There are 3 ways to turn a row about zero (a turn may also mirror it). The second row of each pair is the first, turned, with some noise. The first 27 pairs use one turn. New pairs use 2 turns, one after the other, and a turn may come again.
In the rows, zero is written as 128.
Known pairs, each followed by its turns in order:
[111 142 136 115 145 111 162  81]
[185 121 140 132 143 131 154 101]	z_840

[ 94 167  99  92 111 152 134 101]
[140 169 141  93 166  98 117 127]	z_61

[114  76  83 155 136 148 154 167]
[177 107 183 150  94 111 163 130]	z_61

[110 160 166  80 146  95 111 174]
[ 65 100 112 141 151 114 116 179]	z_251

[114 153 169  81 141  94  82 118]
[ 90  60 119 136 145 107 137 148]	z_251

[154 128 159 156 113 156 167 165]
[109 188 117 139 135 109 102 102]	z_251

[168 132 180 125 140 133 155 121]
[163 143 137 112 153 165 124 170]	z_840

[ 87 129 115  88  87 142 156 160]
[109 144 158 106  82  99 111 179]	z_251

[155 106 173 102  91 164 127 105]
[172 163 125 105 104 117 102 182]	z_840

[150 117  81 155  90 126 142 159]
[129 103 186 126 112 111 125 168]	z_61

[ 96 138 117  83 176 167  80 139]
[ 96 187 105 145 126 103 187 118]	z_840

[ 84  96  98 142  79 144 159  97]
[162 133 181 124  55 120 126 104]	z_251

[156 135 117 127 119 115 122 126]
[100 109 143 119 130 124 118 141]	z_61

[153  88 171 116 114 138  79  99]
[149 153 132 151  81 128 119 185]	z_840

[ 99 108 169 178 107 171 115  92]
[144 110 185 127 112  82 137 179]	z_840

[175 123  88 110  89 104 167 162]
[ 93  92 158 106 112  86 151 182]	z_61

[104  94  81  85 140 131 118 146]
[163 121 160  97 138 121 128 183]	z_251

[146 136 122  95 126 142 164  89]
[112 133 139  85 115 124 175 104]	z_251

[138 177 139 171 150 130  95 103]
[117 139 196 164 134 144 135 126]	z_840

[123 116  87 133 170 133 108  87]
[173  97 133  95 146 171 144 115]	z_251

[120 113  87  92 142 154 102  99]
[126 136 157 143 194 115 136 104]	z_61

[153 180 111 122 117 155 170 159]
[118 116 136  72 101  78 112 124]	z_61

[127 142 121  90 141 105 180  95]
[ 91 178 120 110 124  96 161 114]	z_61

[103 118 171  77 156 179 170 146]
[174 136  80 119 133  74 169  91]	z_61

[136 132 160  93 127 132 161  98]
[187 149 117 113 140 136 128 137]	z_840

[167 174 101 152 143  94 100 129]
[132 128  75 160 138 170 161 141]	z_251

[177 149 116 177 150 140  98  84]
[117 142 207 136 103 173 142 121]	z_840

New pairs. What belongs after each?
[178 153 106  86  98 151  83  95]
[145  96  86  87 106 163 104  72]	z_251 z_840

[165 118 111 172 126 112 133 148]
[107 125 145 110  94 133  91  93]	z_251 z_61

[164 174 148 132 126 162 122 125]
[114 168 140 157 173 132 140 142]	z_840 z_840

[155 121 178  88  91 176 150 145]
[ 87  79 155 164 111 157 159 162]	z_251 z_251

[129 103  90  83 138 139  78 153]
[125 106 115 157 108 119 173  71]	z_61 z_61

[170 166 130 159 130 133  94  81]
[135 120 150  74  93 130 142  83]	z_251 z_840

[115  81 116 145 145 179 167 152]
[145 130  49 111 133 110 141 110]	z_840 z_840

[141 134  93  81  94  91 178  87]
[ 57 121 147 147 110 166  99 170]	z_61 z_251

[111  91 124 157 120  88 146 122]
[130 122  98 150  94 134  81 110]	z_251 z_61

[142 154  82 179  89 174 152 145]
[138 136 101 197 114 140  85 174]	z_61 z_840

[ 80 165 165  76  89  96 149 149]
[ 93 156  87 110 156 142 108  58]	z_61 z_840

[150 171 142 135 138 115 173 179]
[107 124 102 116  91 165  81 159]	z_251 z_251

[ 95 127  88 153 117 139 154 128]
[121  87 175 130 134 122 148 115]	z_840 z_251

[150 123  94  81 121  92 121 129]
[174 124 105 113  84 132 151 124]	z_840 z_251

[150 167 173 103  77 150 119 177]
[128 111 145 184  90 172 126 183]	z_251 z_251

[137 117 158 169 157 152 109 178]
[ 90 149 153 170 118 147 165 111]	z_251 z_840

[135 153  89  80 127  77 114 140]
[172 106 103 106  96 165 144  95]	z_840 z_251

[118 147 137  82  89 143 108 114]
[120 110 146  98 141 163 159 102]	z_61 z_61

[ 84  83 109  80 115 150 108  77]
[ 60 153 149 114 110 106 126 196]	z_840 z_61

[ 93  86 145 123 163 154  78 105]
[159  91 139 125 193 100 150 120]	z_251 z_251

[163  93 143 109 142 100 118  87]
[106 136 173 116 158 157 143  89]	z_251 z_251

[147 180 115 120 158 134  77  89]
[154 137 199 127 177 110 118 141]	z_840 z_840

[127 149 123 102  99 160 123 108]
[148 114  93 122 113 122 101  99]	z_251 z_840

[118 119  78 168 178 168 142 108]
[ 88 156  78 174 124 128  84 122]	z_61 z_61

[147 137 118 137 146  98  85 122]
[162 159 134 108 145 155 119 123]	z_251 z_251

[139 178  98  93 154 154 142 133]
[108 174 121  99 145 118 112  82]	z_840 z_61

[134 117 152 130 169 140  81 147]
[162 107 125 113 178 151 127 139]	z_251 z_251

[117 132 135  76 132 139 125 106]
[109 140 147 110 122 140 153  93]	z_61 z_61

[162 117 168 162  80 106 131 178]
[175 154 137 168 119  80 103 172]	z_61 z_251

[138 122 179 124 164 122  77 170]
[162 101 134 130 173 183 105 145]	z_251 z_251

[140 120 111 103 128 172 136 157]
[117 107 124 107 109 135 139 175]	z_840 z_251

